There are 9 hidden switches. A switch that is on adds its own fixed numbers to the row, and there is some noise. The rows also spread widely along 11 directions, which tell nothing about the answers.
In the rows, 128 means zero.
Some rows, each with its switches (1 for on, 0 for off) after it:
[159 130 119 106 123 127 112 111  68 138 110 101 110  79 123 165  99 129
  74 112 119  73 172 100 140 154  95 123 138 143 171 115] | 0 0 1 1 1 0 0 0 1
[184 110 121 103 106 118  98  91 147 171 132 123 103  67 108 144 121 170
 174 112 159  93 115 150  98 131 147 102 125 112 127 141] | 0 0 1 1 0 1 0 0 1
[182 156 162 163 152 154  66 102 113 185 116  94 111  88 174 185 122 136
 107 100 175 163  84 104  90 149 152  91 152 122 133 105] | 0 0 1 0 1 1 1 0 1
[102 113 124 123  93 117 117 126 106 140 131 160  76  75 168 157 123 131
 133 120 125  86  87 139 139 164 134 113 106 148 161 147] | 1 1 1 1 0 0 0 1 0
[168 121 103 122 146 154 113 128 106 173 107  81 138  68 131 168  95 141
 133 110 158 105 129 131 151 165 132  99 161 137 152 121] | 0 1 0 1 1 1 1 1 0
[195 135 136 135 139 154  97 152 125 187 100 112 141  98 129 164 149 175
 130 168 144 141 144 144 112 141 134 125 182 130 154 137] | 1 1 0 1 1 1 0 0 1
[115  76 144 103 133 109 124 155 105 142 185 101 110 119 190 123 165 114
 128 159 130  95 112 130 181 147 111 140  93 165 123  71] | 0 1 0 1 0 0 1 1 0
[160  82 182 127 135 142 121 133 136 147 182 134 128 149 159  76 136 203
  74 150  98 143  87 148 106 144 177 150 131 119 113 143] | 0 1 1 0 0 0 1 0 1
[149 102 161 116 147  91  92  91 101 131 169 134  95 104 116 136 173 134
 125 156 123 104 106 117 119 111 112 153 129 137 110  94] | 0 1 1 0 0 0 1 0 1
[129 106 123 150 110 134  77  97 122 123  92 117  79  61  91 179 103 110
 134 129 130  87 150 135 118 139 104  97 164 136 162 117] | 0 0 1 1 0 0 0 0 1
[187 181 136 132 135 153 137  81  82 152  73 146 129  84 110 190  89 170
  59 112 112 108 130  80 103 146 137 105 192 103 164 177] | 0 1 0 1 1 0 0 1 1
[164 118 138 130 113 146 124 100 123 166 102 160 115  76 134 167 102 155
 120 148 129 101 114 157 126 167 140  88 154 128 161 164] | 1 1 1 0 1 0 1 1 1
[144 121  72 149 119 156  67 159 127 155  75  74 117  53  70 155  99 160
 169 117 150 137 119 140 127 182 153 139 190 140 178 146] | 0 1 1 1 0 0 1 1 0
[135 134 112 140 122 149 129 105 126 136 115 177 109  80 109 201 128  97
 109 126  99 122 107 115  95 133 169 113 140 102 192 144] | 0 1 0 1 0 0 1 0 1
[204 114 159 130 161 127  76 127 119 177 143  81 132 111 145 130 144 172
 117 134 172 134 115 129 120 141 143 144 143 136 108  92] | 1 1 1 0 0 0 1 0 1
[233 118 162  90 152 113 112  73  92 151 120 149 120  92  81 146 128 193
  78 156 134  57 172 110  98 113 116 142 148 116 135 122] | 1 1 1 1 0 1 1 1 1
[205 138 150 114 157 147 162 126 120 197 140 127 160 112 177 155 165 180
 113 179 111 137  92 133 129 150 151 111 164 117 129 154] | 0 1 1 1 1 0 1 1 1
[180 118 141 141 215 144 129 133  97 158 172 110 160 136 180 173 176 108
  67 146 114 148  98 107 116 114 150 144 123 121 137  69] | 1 0 1 1 0 0 1 1 0
[170 147 107  96 115 116 123 123 107 171 142 137 123  94 139 157 138 143
 128 117 138 123  96 112 113 159 160 145 100 121 162 134] | 0 0 1 0 0 0 1 1 1
[181 171 151 133 132 151 154 109 126 168 112 152 138 123 172 155 125 156
 101 126 132 143 104 109 101 143 162 100 138 105 136 165] | 0 0 1 0 0 0 1 0 0
[214 139 140 136 130 171 128 136 143 171  80 106 143 118 135 146  94 172
  99 132 154 110 178 135 119 153 142  99 164 121 146 149] | 0 1 1 1 0 0 0 0 0
[119  91  97 136 152 141 127 116 116 143 128 105 123  68 122 203 137  55
 154 149 114  96 127 148 168 137 109  94 155 138 164  85] | 0 1 0 1 0 0 1 0 1
[176 115 143 116 122 124  64 120 106 148 129  99 102  98 101 123 118 171
 113 120 152 117 138 116 100 143 137 151 135 131 142 110] | 0 0 1 0 0 1 1 0 1
[188 139 112 120 127 117  62 118 112 183 123  69  95  60 148 162 106 148
 148  54 216 101  96  97 124 169 158 120 104 139 129  88] | 0 1 1 1 0 0 1 1 0

New rows. What belongs after each?
[158 136 181 175 129 187  89 126 140 164 108 152 109 123 171 162 118 153
  72 145 118 177  99 129  68 152 174  95 160 111 170 149] | 0 0 1 0 1 1 1 0 1
[124  83 108 114 153 114 108 155  93 146 163  97 146 108 116 120 168 160
 140 189  91 137 112 168 156 146 104 167 164 155 137 119] | 1 0 1 0 1 0 0 1 1
[176  84  85 105 115 148 113 181 165 185 130  93 144 101 119 141 136 118
 181 166 147 119 157 186 152 170 144 130 121 144 177 110] | 0 1 1 0 0 0 1 0 1
[179 119 147 151 163 176 108 147  88 150  98  90 164 116 109 124  96 204
  45 148  99 153 139 131 124 171 144 147 214 131 159 160] | 1 1 1 0 1 0 1 0 1
[170 110 148 123 152 127  98 153 120 157 161 149 117 130 160 145 169 151
  87 158 129 123 124 132 101 130 144 155 101 138 153 103] | 1 1 1 1 1 0 0 1 0
[204 115 155 113 125 135 105 124 117 146  96 154 116 105  92 154 141 171
  90 199 119  82 190 132 114 136 113 144 160 133 171 129] | 1 1 1 1 0 0 1 1 1
[202 151 142 149 132 157  75 136 141 171 121 149 104 124 137 171 128 156
  68 106 146 148 110  96  49 143 200 147 114 100 181 123] | 0 1 1 1 0 0 0 1 1
[175 105 159 121 143 145 138 101 111 143 155 146 128 119 135 117 109 194
  45 122  86 108 112 123  97 137 160 130 144 109 137 160] | 0 1 1 1 1 0 0 0 1
[176 132 159 151 161 144 104 120 123 147 116 102 144 128 125 130 137 169
 109 162 131 143 146 135 114 121 108 114 187 130 105 134] | 0 0 1 0 1 0 0 0 0
[128  85 159 113 121 137 136 134 110 135 164 124 113 118 167  86 122 192
  95 135  99 111  97 139 129 151 149 129 124 133 127 149] | 0 0 1 1 0 1 1 0 0
[142 150  90  91 122 123 148 125  83 147 136 167 135  92 100 158 147 142
 118 138  79 131 102 113 104 143 153 162 129 109 188 169] | 0 0 1 0 0 1 1 0 1
[169 149 116 129 147 145 150 124 113 181 127 108 150  98 162 170 134 156
 125 121 123 143  74 119 132 154 162 116 163 109 136 154] | 0 1 0 1 0 0 0 1 1
[204 150 125  88 135 125 168  96 119 168 140 188 146 115 119 157 138 154
  96 144 104 102 135 128  93 122 149 128 117  99 155 168] | 0 1 1 0 1 0 0 0 1
[149  94 104  88 123 109 113 156 112 179 181  95 114  87 173 136 157 135
 150 127 141 107  79 136 154 172 154 151  86 148 147  95] | 0 1 1 1 0 0 1 1 1
[122 124  75 106 126 112 107 116  96 130 114 130 107  57  76 189 141  85
 171 128 129  89 147 117 135 124 110 130 132 135 177 105] | 0 0 0 1 0 1 1 0 0
[115  80  78 130 124 132  76 164 141 130 129 140 104  81  80 171 147  88
 164 155 132 108 144 158 126 141 143 156 116 146 199  90] | 1 1 0 1 0 0 1 1 0
[131  94 108 111 177 122 125 125  83 133 173 125 137 102 104 166 169 104
 106 160  77 116 123 129 132 106 110 154 146 131 159  96] | 0 1 0 1 1 1 0 0 1
[117  86 110 147 170 153  82 154  83 147 164  91 134  86 126 135 137 166
  87 117  82 174  59 133 104 156 178 168 158 130 170 123] | 1 0 1 1 1 1 1 0 1
[204 134  80 129 154 164  68 165 123 190 110  86 137  84 102 188 130 136
 123 113 157 152 124 119  90 165 181 159 139 117 203 101] | 0 1 1 1 0 1 1 1 1
[123 101 156 146 118 142 115 123 115 169 141 129  95  82 211 158 125 149
 112 137 121 116  63 152 145 172 141  87 138 147 138 142] | 1 1 1 1 1 0 0 1 1
[194 124 168 106 130 114 104 114 123 182 168 163 107 113 180 126 150 203
 108 124 158 107  88 129  86 132 165 128  89 123 116 137] | 1 1 1 1 1 1 0 1 0
[149 151 170 122 117 112  73  96  63 146 144  92  87  96 171 129  99 171
  72  54 168 123  79  63 111 156 150 137 114 132 117 107] | 0 0 0 0 0 1 1 0 1
[ 99 125 124 118  91 123 123 167 114 127 137 184  94 118 157 157 166 107
 113 160 103 117 137 124 122 138 133 150  88 143 189 129] | 1 0 0 1 0 0 0 0 0
[126 140 131 119 109 100 128  70 117 122 103 181  85  67  98 191 154 102
 170 167 125  72 134 114 129 110  92  93 148 127 140 133] | 0 0 0 1 0 0 1 1 0
[184  96 115 107 140 130 119 101 136 172 175 128 128  94 123 122 115 187
 119  80 126 118  69 142  80 132 199 134 106  95 130 148] | 0 1 1 1 0 1 0 0 1
[195 153 184 123 126 121 119  85 117 182 127 141  92  93 194 175 150 155
 113 137 160 103  89 100 115 144 141  90 129 123 114 123] | 0 1 1 1 0 0 1 1 1
[189 133 115 103 171 107  92 118  77 168 144 117 129  76 112 180 173 144
 115 144 134 113 111 104 117 134 131 164 140 134 152  96] | 1 1 1 1 1 0 1 1 1
[130 104 118 136 118 116  41 127 110 140 122 122  66  61 109 195 141  87
 141 123 168  94 128 116 124 148 130 140 112 152 181  62] | 1 1 0 1 0 0 1 1 1
[133 107 108 115 113 127 126 109 107 161 130 133 111  65 133 159 108 160
 144 113 125 100  80 150 134 157 148 110 143 124 150 157] | 1 1 0 1 0 1 0 1 1
